The same things were measured in two ways. Each way mixes the same 5 hidden numbers, adds some noise and spreads widely along 3 directions of its own, which tell nothing about the thing.
(in the rows, 128 means zero)
Some things both ways: the first way, then the second way.
[ 94 140 134 140 148 127 150  89 122 133 184 139 132 134 138 101 138 142]
[207 148  63 134 160 149 160 158 104 144 126 111  78]

[117 151 154 123 144 168 147 136 147  94 145 147 113 159 122 133 118 122]
[152 189 156 160 182 113  99 151  93 118 201  99 158]

[116 165 139 139 133 153 109 132 134 103 124 145 118 127 135 118 121 138]
[121 167 147 141 189  77 118 130 155 109 155 100 190]

[120 120 129 111 103 127 122 139 124 141 118 136 134 120 139 146 109  97]
[138 132 180 123 139 101 118  82 159 100 196 139 147]

[153 134 119 116 131 118 118 131 153 159 121 129 105 152 120 104 143 133]
[117 166 110 112 111 169  95 119 121 153 114 129  64]

[192 172 117 126 163  93  88 153 146 145 114 146 132 147  87  79 165 143]
[ 70 178 162  94  77 141  93 127 168 149 107 157  76]

[128 120 149 129 138 146 134 153 127  98 115 142 121 128 111 155 106 104]
[114 151 152 133 113 121 119 143  95 127 209 130 141]

[103 166 131 140 139 104 111 111 107 124 181 172 154 120 111  98 125 119]
[191 133 119 117 137 105 143  89 148 113 166 124 117]

[151 116 122 108 139 141 157 139 135 116 113 101 137 144 123 158 135 127]
[103 143 139 114 113 161 128 176 126 131 158 140  77]

[167 112 124 122 141 115 127 155 133 116 102 124 127 134  84 148 127 116]
[108 143 122 108  57 173 118 123 103 172 137 167  66]

[186 144 130 119 144 120 101 163 162 149  86 134 102 152 106 102 147 134]
[ 61 185 178 124 130 148  66 133 147 139 129 131 102]

[101 109 134 154 142 126 135 104 112 128 142 122 120 101 139 119 130 147]
[139 176 124 138 161 103 163 235 123 119 165 107 137]

[126  90 150 132 138 125 148 151 117  99 123 142 126 123  89 175 100  90]
[161 144 192 155 182 156 105 148 107  86 252 120  99]

[113  54 114 139 100 120 121 127 107 147  83  84 116  78 149 161 113 125]
[106 159 183 136 148  91 154 188 162 118 164 150 165]

[125 151  97 107 117 135 144 101 134 106 182 121 144 173  94 133 128 141]
[166 194  81  90  47 128 132 145  97 158 133 127  59]

Other things, the second way, with their names:
Q_839: [160 165  78 108 124 109 158 138 146 152  84 127 112]
Q_295: [ 85 142 173 128 137 119 125 145 151 124 161 146 151]
Q_9: [134 149 114  87  57  92 151 128 148 128 154 139 113]
Q_637: [165 143 122  91  80 105 164 134 167 135 130 151  82]
Q_256: [ 72 170 122 113 142 112  95 155 158 112 136  87 139]
Q_534: [217 116 123 109 121 128 183 147 145 105 187 142  62]
Q_496: [ 90 159 144 129 152 118 110 139 151 130 131 124 142]
Q_762: [128 161 120 127 145  96 146 157 140 130 143 120 163]
Q_588: [153 153 125 120 134  78 145 112 147 122 155 121 164]
Q_40: [107 156 126 133 143 142 115 151 112 137 157 119 122]
Q_823: [152 168 111 115 130  71 153 143 145 127 137 117 162]
Q_728: [112 167 128 125 116 122 131 155 122 152 131 141 130]
Q_383: [137 116 154 116 130 127 157 145 168 113 162 155 102]
Q_928: [176 186 116 114 116 133 114 121 130 142 127 123  68]
Q_55: [122 156 147 123 122 101 130 116 147 137 138 145 146]
Q_103: [ 99 148 141 129 139 204  86 157 115 134 155 127  33]
Q_765: [107 143 146 123 113 110 119 110 123 131 177 133 157]
Q_336: [155 192 102 129 123 117 107 128  95 143 154 103 121]
Q_13: [170 133 123 115 136  91 169 132 158 118 149 133 135]
Q_558: [145 173 132 132 153 146  91 114 126 133 140 115  90]
Q_699: [137 184 138 109  91  83 121 123 143 128 151 132 134]
Q_257: [137 157 139  99  67  84 135 101 142 128 172 146 134]
Q_557: [138 164 116 115 121 116 122 110 142 138 125 125 119]
Q_231: [129 154 109 123 144 171 110 135 136 147 102 126  67]
Q_798: [ 24 134 160  88  64 119 120 131 189 142 114 166 124]
Q_401: [130 146 114 137 173 104 165 191 134 130 141 119 162]
Q_304: [179 177  85 112 118 114 152 145 140 155  93 130  93]
Q_683: [ 72 171 148 132 156 121  91 136 150 130 130 111 148]
Q_578: [108 121 144  99 110 139 148 144 184 125 125 158  79]
Q_160: [204  89  98 128 130 113 191 110 112 117 204 139 144]
Q_768: [129 177 116 113  76 157 120 151 107 174 112 155  64]
Q_199: [135 126 101 138 168 173 123 135 107 143 137 119 105]
Q_746: [157 170  99 103  95  69 157 122 154 138 118 130 148]
Q_56: [150 157 132 142 156 124 123 124 106 136 166 126 143]
Q_178: [142 169 120 104  76 130 122 111 124 156 130 149  84]
Q_956: [142 127 137 150 198 130 145 145 136 120 164 124 151]

Some of these things the first way, each followed by its name:
[149 150 135 122 148 173 149 149 140  56 116 116 132 159  98 167 119 132]
Q_40
[152 140 140 125 150 141 129 155 135 114  96 128 132 129 130 135 132 124]
Q_295
[ 88 121 109 144  99  94  89  96 111 177 149 138 119  93 151  84 125 140]
Q_746
[110 142 136 133 132 142 128 114 133 142 135 134 121 122 162 108 135 138]
Q_762
[119 147 154 128 145 146 134 133 138 127 139 153 118 139 141 114 127 120]
Q_56
[117 135 124 133 110  96  94 127 112 152 142 159 132 108 119 108 117 109]
Q_257
[115 128 122 136 112  90  87 118 123 182 141 157 113 108 136  84 128 124]
Q_699
[ 76 128 145 145 136 133 150 119  83  78 166 150 167  99 123 165  95  99]
Q_160
[130 189 145 136 156 139 120 128 141  94 170 171 122 164  96  96 131 138]
Q_336
[ 74  50  97 120  82  88 152  82  84 174 165 102 153  90 148 159 109 106]
Q_534
[161 154 121 110 157 129 145 129 150 128 144 126 133 170 105 113 152 141]
Q_768
[ 91 110 124 135  96 119 106 110 115 160 134 135 118  96 154 116 113 124]
Q_588
[104 117 100 136 106 126 120  93 122 147 144 105 126 119 147 113 134 156]
Q_839
[181 143 106 110 130 136 110 162 138 121  67 103 142 132 124 140 142 136]
Q_798
[125 144 107 108 111 155 132 120 140 111 131 110 134 155 128 143 125 139]
Q_557
[152 174 144 138 164 132 106 146 142 124 117 154 121 134 123  92 146 139]
Q_496
[150 139 109  94 129 165 162 119 159 130 127  95 128 178 142 137 147 148]
Q_231
[112 108 113 158 111  67  73 122  91 149 138 149 131  78  99 106 116 120]
Q_9
